There are 5 ways to turn a row about zero (a turn may also mirror it). The second row of each pair is the first, turned, with some noise. The first 45 pairs use one turn. New pairs use 3 turns, one after the other, and a turn may come again.
(in the rows, 128 means zero)
Known pairs, each followed by its turns in order:
[168 153 131 111  87 101 143 100]
[ 93 160 128 129 182 117  97 121]	k571

[ 88 142 125 139 130 121  69 138]
[140 159 118 150  86  96 153 138]	k53

[120 143  94 122 126  72 144 146]
[130 149 117 111 123 104  81 167]	k571

[138 105 163 142 113 170 174 141]
[151 123 151  91 146  64 131 143]	k491

[123 137 125  49  93 142 110 171]
[ 84 100 152  96 148  74 150 139]	k838

[166 127  90  79  97 141 116 102]
[159 110  86 103 132 184 146 110]	k53

[107  91  57  73 126 101 202 153]
[196  74 134  62 152 106  84  81]	k53

[101 125 153  95 140 143 109 169]
[126 137 139  91  92 101 161 132]	k53

[176 110 139 156 137 113 166 112]
[169 135  99 152 130 125 130  85]	k838

[ 95 145 144 162  82  89 129  88]
[106 127  50 117 146 154  94 118]	k571

[ 99 161 148 129 156  72 132 155]
[134 151 162 120  85 105  75 151]	k53

[107  96 124 147 139 203 111 131]
[116 114 125 155 151  93 201 106]	k53

[117 167 143 118 137 166 145  82]
[150 134 128 143 175 182 137 123]	k571

[ 68 103 146 124 120 149 195 127]
[128 160 176  98 172 111 178 152]	k491

[134 134 117  57  92 132  95 107]
[ 88 143 177 129 131 162  88 108]	k571

[136 121 143 143 135 145 127 143]
[144 105 137 138 125 134 134 114]	k859

[145 114  94 162 176 148 151 109]
[111 158 127  88 144 131  89  91]	k491

[119 119 156 147 157 122 157 161]
[149 142  94 151 106 116 153 145]	k571

[154 119 159 115 110 189 108  72]
[119 120 141 130 104 178 200 127]	k859

[156 123  96 149  80 130 101 124]
[ 96  99 144 101  83 102 131 131]	k859

[179 120  97 153 124 179 141 155]
[102 122  92 168 141  95  77 107]	k838

[136 102 182  94 151 141 110 113]
[111 111 144 196 117 135 146 107]	k571

[170 146 155  59 139 146 147 131]
[139 129  91 190  97 160 140 151]	k859

[110 100 106 157 129 150 111  72]
[121 174 144 168 127 167 122 130]	k838

[ 78 137  90 173 149 125  82 148]
[159 171 139 183 105  81 137 103]	k53

[ 91 190 104 164 164 122 213 138]
[160 175  83 143 173  55 136  84]	k859

[126 159 127 104 110 134  98 138]
[145  96 113 154 133 145 147 126]	k491

[137 152 107 156 181  72 113 139]
[164 103 121  87 131 184  91 101]	k838

[ 84 129 109  92 112 155 186 131]
[130 152 157 142 191 109 183 127]	k491

[ 92 122 146 140  98 163 124 149]
[ 96 101 115 138 105  89 158 111]	k53

[103 160 101 135 118 100 138  74]
[110 175 113  88 132 106 154 147]	k859

[ 97 179 115 107 130 161  79 112]
[110 112 158 109 136 203 131 146]	k571

[126 131 143 163 155 111 135 146]
[135 120 103 132 120 108 154 151]	k571

[162 111 119 159 121 125 146 128]
[106 128 117 132 169 140 105 107]	k53

[159 104 131  80 139 134 126  79]
[ 95 130 122 154 124 159 159 180]	k859

[ 90 112  82  94 159  98 110 139]
[ 61 150 120 142 130 164 171 109]	k491

[113 127 115 123 128  80 127 146]
[106 143 135 160  94 138 144 130]	k491

[153 171 116 168  96 195 135  99]
[187 106 150 127 179 117  78 100]	k491

[139 144 105  88 155 125 118 149]
[120 135  84 144 126 136 152  94]	k491

[116  96 124 105  92 130 155  99]
[110 143 143 153 128 111 174 108]	k838

[158 139 148 161 150 138 106 105]
[159 154 101 130 154 141  94 140]	k838

[137 144 146 127 169 108 145 161]
[163  83 122 115 116 122 113 127]	k838

[140 125 153 100  67 158 126 128]
[108 118 110 130  76 174 129  99]	k859

[ 90 128 132 147  86 106 112  90]
[105 159 128  56 131 141 133 124]	k859

[141 101  72 116 166 134 108 169]
[ 94 104 164 124 127 127  64  91]	k838

New pairs, each followed by its turns in order:
[121 126 123 143 138 145 154 143]
[105 120 153 120 130 149 139 140]	k859 k491 k571

[103 117  90 146 114 114  88  81]
[173  75 142  87 133 136 160 135]	k571 k859 k491

[ 83 162 141 107 157 105 130 109]
[ 95 146  98 147 148 114  96 164]	k838 k491 k859

[144 119 144 190 147  91 149 118]
[122 148 135 108 139 195 124  96]	k838 k838 k491

[129 134  93 149  92 109 125  89]
[161 143 142 113  84  96 129 141]	k859 k859 k859

[121 131 136  65  80 135 163 128]
[147 153  86  75 172 153 125 123]	k53 k838 k859

[119 131  81  67 138  86 147 158]
[143 164 144 137  77 134 140 179]	k838 k491 k571

[147 122 155 141  62 155 170 112]
[ 79 166 140 199 124 137 128 130]	k838 k838 k838

[ 92 123 154 148 114 100 163 139]
[130 153 100 115  86 140 143  81]	k53 k491 k571

[ 78  70 128 146  99 142 111 133]
[133 155 146 157 135 154 194 131]	k491 k859 k53

[118 126 104 139 118 129 150  89]
[151 155 127 139  94 147 129 140]	k838 k53 k838

[193 122 163 162 128 125 115 129]
[135 155 100 144 159 180 158 150]	k491 k838 k491

[111 101 130  66 177 130 145 126]
[188 138 139 111 144 133 145  68]	k53 k838 k838

[148 129 112 140 131 183 115 193]
[191 130  97 169 155 132 144 160]	k491 k838 k838

[161 112 127 105 126 133  87 138]
[104 157 152 113 120 155 148 132]	k53 k571 k53

[159  65 164 144 154 128 173  95]
[ 86 137 127 131  48 102 146 106]	k491 k571 k53

[145 171  85 134 132 113  67  85]
[154 132 139  84  80  85  76 145]	k838 k838 k838

[ 70 116 171 126  87 104 137  89]
[123 202 132 153 160 134  91  96]	k491 k859 k838

[142  76 131  81  95 119 124 124]
[155  84 164 133 101 155 114  94]	k571 k491 k859

[ 81 119 142 200 165 186 125 137]
[ 98 103  93 120 158 196 141  59]	k53 k838 k53

[109 102 118 177 119 142 132 137]
[ 95 130  85 123 146 117 111 119]	k571 k53 k491

[134 145 150  87 181 144  91  90]
[194 176 146 143 125 125 122  93]	k53 k571 k491

[ 99 115 164 137 137 127 117 158]
[141 171 116  91 109 128 126 124]	k838 k571 k859

[158 129  99 134  97 123 123 178]
[176 141 141 148 176 124 109 116]	k491 k838 k491

[129 113 152 113  99 134 108  52]
[153  99 104 106 161 166 181 143]	k491 k53 k838

[105 103  90 186 125 136 127 165]
[118 173  88 135 117 130 195 104]	k53 k859 k491

[143 204 145 104 110 169 155 118]
[ 80 159 140 146 195 125  95 106]	k53 k53 k859

[177 163 123 151 113 124 150  96]
[108 188 160 127 135 131  96 119]	k571 k859 k53

[171 149  38  99 119 154 116 162]
[181 101 180 143 138  82 125 197]	k53 k491 k859

[113 143 176 105  99 140  83 147]
[140  66  87 123  98 136 135 106]	k491 k859 k571

[125 160 135 135 107  93 136 183]
[ 95 108 107 138 176 143 104 100]	k859 k53 k838

[152 124 159 119 100  77  62 136]
[ 78 130 161 133  53 130 123 111]	k571 k571 k859

[118  74 120 157 115 130 108  95]
[155  76  89 114 138 126 118 137]	k491 k859 k491

[153 157 104 114 156 144 148 137]
[172 143 131 114 154 120 157 102]	k53 k859 k571

[ 92 127 115 140 109 107  98 109]
[141 117 124 155 138  86 155 140]	k859 k53 k491

[106 171 145 164 161 119 123 140]
[117 113 119 135  80 119  97  92]	k859 k859 k838

[166 109 148  86 102 132 138 146]
[129 157 148 158 139  87 114  93]	k53 k53 k571

[100  84 113 132 104 106  93 141]
[160 159 164 129  97 121 166 101]	k838 k571 k859

[192 130 134 131 164 117  86  91]
[166 160 149 192  94 121 105 131]	k859 k571 k491

[105 107 111 139 214 117 181  55]
[171 187  93 184 104 198 141 179]	k571 k838 k53

[160 141  92 121 133 143 119 123]
[138 154 120 164 115 133 130 149]	k491 k859 k571

[132 191 113 148 124 157  76 116]
[104 165 106 140 125 131  52 103]	k859 k491 k53

[135 120 105  97 126 129  96 110]
[154 133 116 117 105 155 132 156]	k491 k859 k491

[134 131 114  29 140 168 110  98]
[155  77 126  84 142 195 135  70]	k53 k491 k838

[141 118 101 152  97 139  82 114]
[147  83 134  97 126 145 151 109]	k53 k838 k571

[141 130 185 121 110 108 100 144]
[102 121 106  81 165 119  97 141]	k491 k491 k859

[112  89 118 137 161 133 160 167]
[172  96 142 138 141  88 120 118]	k859 k859 k838

[ 72 100 146 155 170 165 139  66]
[ 68 107  94 111 148  53  87 134]	k53 k571 k859

[111 189 117 126 103 139 119 171]
[102 124  72 114 107 159 132 142]	k838 k571 k53

[107 136 148 108 144  94 125 118]
[ 96 115 149  98 110 125 126 139]	k859 k571 k53

[143  83 124 132 102 127 119 157]
[147 122 148 114 165 158 123  94]	k53 k491 k491

[ 75 138 130 176 114  97 136 145]
[141  87  87 157 121  83 127 151]	k838 k491 k571

[ 57  67 160  78 158 206 126 136]
[136 131  91 156 191  65  83  50]	k53 k838 k571

[103 182 125 134 169 168 127  90]
[ 72 166 154 157 121 119  99  98]	k859 k859 k491

[124 207  76 152 160  57 115 147]
[140 127  47  95  81 148  69  78]	k571 k571 k859

[166 146 163  91  90 146  97 129]
[ 89 119 152  93  93 148 144 160]	k491 k859 k491

[124 123 147 110  96 167 104 127]
[141 117 124 142 120 133  95 174]	k491 k838 k491

[ 84 147 135  65 136 102 108  96]
[172 167 140 169 119 177 149 155]	k53 k571 k491

[157 110 130 125 129 184 110 171]
[126 162 108 133  83 167 104  96]	k838 k53 k53

